The groups are shells around one centre, one inside the other: the same stretched ball of 7 dimensions in 9 sizes.
Known rows, each followed by its group:
[ 17  -2 -12 -23 -14  22  10  13 -11  32 -12 -33 -24 -11  15 -12]	X
[-15  17  13   2  -2  -7 -32  12 -11  -8   2  13  41  22   6  14]	X
[-13 -15  14 -14 -16 -22   7 -22  10  -8  -2  -4  -6 -18  40 -13]	C
[ -5  -6  -6 -22 -14 -11 -19  -6  -2   0  -2  21  35  20  12  13]	C
[  0  14  12  -9  -7   1  13  23  -9  15 -13 -25   0  -1   4 -13]	P
[ 29  13 -20 -29  25  67  16   6 -22   6 -12  11  -9  13 -13 -13]	X
[ -4  -5  -6  -6  -3 -19 -25 -31   8  -4 -13  13   2  -7  23   0]	C
[  1   8  -9  -8   0  11 -33   1 -11   3   0  14  24  17   3  15]	H
[ 20   0 -25 -14 -11  10  -2  19  -8  37 -11 -15  -1  11 -21   7]	A
[-20 -14  15  30   5 -25 -20 -28  17 -29  24  17   0 -12  10  11]	S
[-25 -26  10  31   2 -27 -47 -50  20 -40  35  32   3 -16  30  23]	X
[ 20 -11 -22 -26  -6  25   7  -2  -7  21  -5  -5 -13   0   3  -3]	P
[ 22  -6 -19  -6  -4  13  18  12  -1  31  -7 -21 -23  -4 -23  -4]	H
[ -6  -5   5 -19  -3   6 -14 -23  -3 -12  -2   9   0  -9  42  -7]	A
[-12 -18  12  46  -1 -42   5  -4  26  -8  24  -5 -10 -12 -31  13]	F
[  6  17  16  30  20 -16  44  21  11   7 -16 -22 -23  -8 -51 -21]	F
[ 14  -2  -3  -5  13   8  41   5   5   1  -7   8  -6   7 -36 -12]	E
[-12  13  31  15  -9 -16  25  40  -2   7   5 -33   6   1 -13  -7]	F
[ 15  11  -1  -9   8  32  19  17 -13  13  -8 -18 -17  -2  -7 -14]	S
[ 13 -11 -19 -22 -13  -2  -1 -14   2  21 -17  -8 -14  -8  13  -6]	E
[ -8  -4  17   7  -9 -13  12  10   4   1   8 -17  -4  -8   4  -4]	S
[  1  32  13  28  15  -2   0  32  -7  11 -12 -21   1   6 -35  -4]	C
[-10  21  25   1 -11  -5   7  39 -12  14  -5 -32  12   5   3  -7]	H
[  3 -11  -5 -24 -16   0   6  -1  -2  11  -4  -4   4   1  15  -2]	P
[ 13  18  -5 -13   7  28   0  13 -16  15 -17 -13  -7   2   1 -11]	S
[-16 -14  13  15   0 -20 -16 -32  14 -24  14  11  -8 -19  27   1]	S
[ 34  15 -34 -28   5  44  -2  23 -22  39 -24  -9  -3  18 -24  -1]	H
[-10 -26 -12   0 -22 -31 -39 -26  12   1  14  14  15   0  21  25]	E
[ -7   1  16 -14   9   0  19 -15   3 -24  -5  21  10   3  12 -15]	F
[ -2   0  -6   1 -18 -37 -18  -1   8  22 -17 -12   7  -1   1   5]	C
[ 29  -8 -35 -27   0  36   2   4 -11  26  -6   5  -4  14 -18   6]	A
[ 20  21 -20 -31 -10  23 -14  22 -22  41 -33 -25   0   8   7  -7]	Q
[-13  -7   5   2  -8 -18 -21  -4   3 -11  13  19  31  15   4  18]	E
[-27 -22  16  23 -18 -55 -29 -32  23 -16  16   3   1 -20  31  12]	Q
[ 20  -9 -17 -13  15  30  21  -5  -1  -1   3  19  -6  10 -25  -1]	A
[ -8  18  24  -9 -19 -15  21  44 -10  19 -11 -33  19  10  -3 -10]	X
[-22   8  24   8 -10 -25 -22  -3   1  -9   0  -8  12  -8  32  -1]	S
[ 29  16 -17 -24   6  37  28  27 -17  34 -26 -24 -18   5 -22 -18]	A
[-10  -7  26  37  13 -23  33  -6  21 -19  14 -10 -28 -23 -19 -13]	Q
[ -9  -5  -1 -37 -31 -12 -26  -3  -9  13  -9  -3  27   7  48   5]	Q
[  3  -1  11   5  18   6  33  -3   6 -15   2  10  -8  -1 -20 -13]	P
[-16   8  24   5  10  -3  -3  -7  -1 -27   6  14  14   1  14  -5]	E
[ 22   6 -14 -23  12  29  25   3  -8  12 -20   1 -12   4 -14 -16]	P
[-14  -4  16   6   7  -9  -8 -27   8 -26   5  13  -4 -14  27  -7]	A
[ 19  -6 -29  -5  -2  21 -27  -6  -7  24  -2  -7 -16  -3  -1  11]	C
[  8  19  -5  -7 -11  -9  -2  32  -9  35 -24 -25  10  12 -18  -1]	H
[ -7  -9   9  -1  -2 -23  20  -2  12 -10   3  16  18  11 -16   1]	F
[  9   7  -5   0   0  14   0  23 -10  17   1 -12   2  10 -19   5]	P
[  0   0  -1  34  16 -17 -11 -14  14  -7   3   7 -11  -7 -26   6]	H
[-18 -11  22 -10 -13 -28  15  -8  10 -17   4  10  19   2  19  -5]	F
[ 17 -10 -22 -32 -12  23   0  -2  -9  22  -7  -5  -6   2  13  -1]	P
[ -5   8  19  18  26  17   5 -11   0 -28   9  10 -13 -11   2 -11]	C
[ 13 -25 -19   6   6   2   5 -28  15   0   8  10 -27 -13 -11   3]	E
[  6   5  -8  15   7   6 -21   2  -3   8   3  -3  -5   1 -14   9]	A
[ 14 -19  -6   6  21   8  39 -26  17 -13   3  14 -34 -15 -23 -15]	Q
[-14  -9  17  -1   2  -2   5  -6   3 -27  21  23  23  10   7   6]	Q
[-20   1  21  52  13 -40 -10  -2  20 -25  21  15  14   4 -36  16]	F
[ -1  24  30  35  22   3  47  46  -1  -2   6 -22  -5   6 -57 -13]	X
[ 23  14 -19 -46  -5  41  10  26 -25  31 -24 -10   9  19   0  -9]	E
[ 16 -25 -31 -15   6  18 -14 -37   5  -4   7  32  -8   1   1  11]	H
[  8  -5   9   7  27  13  37 -26  12 -21  -5   5 -40 -25  -3 -28]	X
[ -7  -9  18   1   9   2  23 -16   8 -24   9   8 -12 -13  12 -14]	S
[-24  -8   7  20 -10 -35 -59 -25   9 -16  16  18  24   0  26  26]	Q

New rows, each followed by its group:
[ 13  -5  -5 -32   1  19  32  -6  -3   5 -15   0 -12  -3   9 -21]	E
[-12   3  19  16   9 -25  14  -1  12 -19   3  13  14   6 -19  -2]	H
[ 22 -10 -41 -34 -20  25 -33   4 -16  38  -6  -2   9  16   7  20]	C
[  0 -17  -3   9  16   0   2 -30  13 -26  15  33  -2  -1  -9   5]	E
[ 12  25  -6 -20   1  29 -10  27 -24  23 -19 -13  13  16  -1  -4]	E
[  4  -4  -4  -2   0  12 -12  -8  -3   3   3  -5 -13  -9  15   0]	P
[-19  -1  16  34 -14 -47 -20   6  13   4   8 -18   5  -8  -4  12]	H
[  9 -17 -15   8  -2  -6   1  -6  10   8  10   4  -7   1 -23  12]	S
[ 31   5 -25 -21   7  33  31  29 -12  31 -14  -4  -1  22 -49  -3]	Q
[ -9   8   2  -4 -19 -12 -31  27 -11  14   6  -2  43  27  -3  24]	X
[  2  -1  11  29  16 -18  35   6  16  -6   3  -2 -13  -3 -47  -7]	E
[-13  21  15   1  -6  -6 -30  14 -12   4  -8 -11  20   6  19   3]	E
[ -7  -6  10  28   0 -17   0   6  10  -4  18  -5  -2  -3 -20  10]	S
[  8   7   5  10   1  -6  29  27   2  19  -7 -23  -8   2 -36  -8]	A
[ 30  -1 -37 -13   5  28  -8   3  -8  31 -12  -1 -12   9 -26   7]	E
[ 16  -5 -17 -23   5  25   0 -17  -5   5 -11   8 -14  -4  12  -8]	P
[  5  -2   0   4  10  -1   8 -20   8  -3 -11  -3 -27 -20   6 -16]	H
[ -7 -28  -2  28   6 -39   5 -32  31 -22  19  29  -2  -4 -28  13]	X
[ 19 -23 -31  -9  -1   8  -3 -15   6  11   6  18  -4   7 -21  14]	E
[ -3   2   2  -3   1 -11  -5  -4   2  -4  -6  11  15   8  -3   2]	P
[ 30 -20 -44 -38  -4  22  -4 -31   0  25 -20   9 -23  -6  10  -4]	F
[ 16  19  -9  -4   9  19   4  21 -12  22 -18 -13  -3   9 -23  -6]	P
[  8  38  16 -12   6  14  34  50 -19  23 -30 -31   7  14 -23 -24]	F
[ -9 -16  -5 -34 -25  -4 -29 -15  -6  -2   5  18  31  12  44  14]	Q
[ -1  13  16  27  14 -20  25  11  10   0 -10 -12 -12  -6 -35 -13]	E
[ 27  -7 -23 -37   0  35  30   4 -10  22 -14  -3 -13   6  -8 -12]	A
[-19  16  37   6   8 -21  23   6   4 -24  -7   4  16   2   3 -18]	X
[-10  10  29  28  27 -16  39   3  14 -30   3  14   2   2 -37 -14]	X
[-18 -13   5  31  -9 -35 -40 -15  14  -9  22   7  10  -4   4  25]	E
[-22  -7  20  -8 -17 -28 -11 -11   5 -14   4   4  19  -3  36   1]	A
[ -5 -17  -2   6  13  -5 -10 -35  12 -30  16  41  10   4  -2  10]	C
[-12   2  21  46  10 -25   4   6  14 -11  17 -10 -10 -10 -27   4]	E
[ 12  -1 -17  18   0 -14  -8   9   7  23  -5  -8  -5   5 -39  12]	H
[  5   8  -8 -19 -12   3 -12  18 -12  21 -11  -6  21  17  -2   7]	P
[  3  -7   1   2  14  16   1 -22   2 -15   7  10 -17 -12  10  -6]	S
[-19  10  29  32  11 -36   6  -4  15 -20  -1   0   2  -9 -10  -8]	H
[  5   7  -3 -21 -17   3  -7  12 -11  25 -17 -23   0  -1  19  -6]	S
[ 24 -16 -32  13  12   5  -4 -21  12  15  -1   6 -30  -9 -33   7]	F
[ 27  -6 -24   8  20  20  16 -11   6  12  -8   0 -37 -10 -34  -7]	Q
[ -1 -19   0  -9   5  14   0 -31   5 -20  13  18 -11 -12  26  -3]	A
[ 16  31   7   5  15   9  41  43  -8  24 -27 -27  -8  10 -51 -21]	C
[ -5 -10  -8  17  -1 -13 -30  -2   5  -5  21  23  27  19 -22  31]	X
[ 35  13 -35 -28   2  37  -3   9 -17  44 -35 -22 -25  -1  -6 -12]	X
[ 20 -12 -27 -32  -4  37  -8  -7 -12  14   1  10  -1   9   9   6]	A
[  2 -28 -22 -15 -21  -7 -33 -28   5   8  10  10   1  -4  28  18]	E
[-26   7  40  31   7 -24   0  -5   9 -28  12  -7  -3 -17  15  -9]	E
[ -7 -22  -1  -4 -21 -24  -4  -7  10   3  12   2  10   1   9  12]	E
[  1  15  17   3  22  29  14   1  -9 -15  -2  -3 -16 -10   8 -20]	C
[ -5  13  17  -2  -8  -4   8  21  -7  11  -8 -25   0  -3   8 -11]	P
[-14  -5  -7 -12 -25 -25 -57 -13  -3   7  -1  10  33  10  36  23]	Q
[-27 -33  25  27  -1 -47  10 -37  33 -43  32  27   2 -14   7   7]	X
[ -2  -2   9  42  30   6   0 -15  11 -26  21  12 -22 -13 -25   2]	X
[ 16  22  -1 -17   9  33  17  24 -18  18 -20 -18  -7   5  -7 -18]	S
[  7 -16 -16   8   7   0  -9 -20   9  -3  10  19  -4   2 -16  12]	P
[-10 -15  18  33   8 -24  20 -11  21 -19  20   1 -17 -16 -17  -2]	A
[ 17   5 -21 -58 -20  33  -9  10 -25  31 -23 -10  12  13  33  -6]	Q
[ 10 -14  -3   9  21   9  32 -16  13 -16   9  18 -19  -5 -28  -7]	A
[-34 -20  34   2 -22 -40  -9 -26  14 -27  18   0   6 -21  58  -2]	X
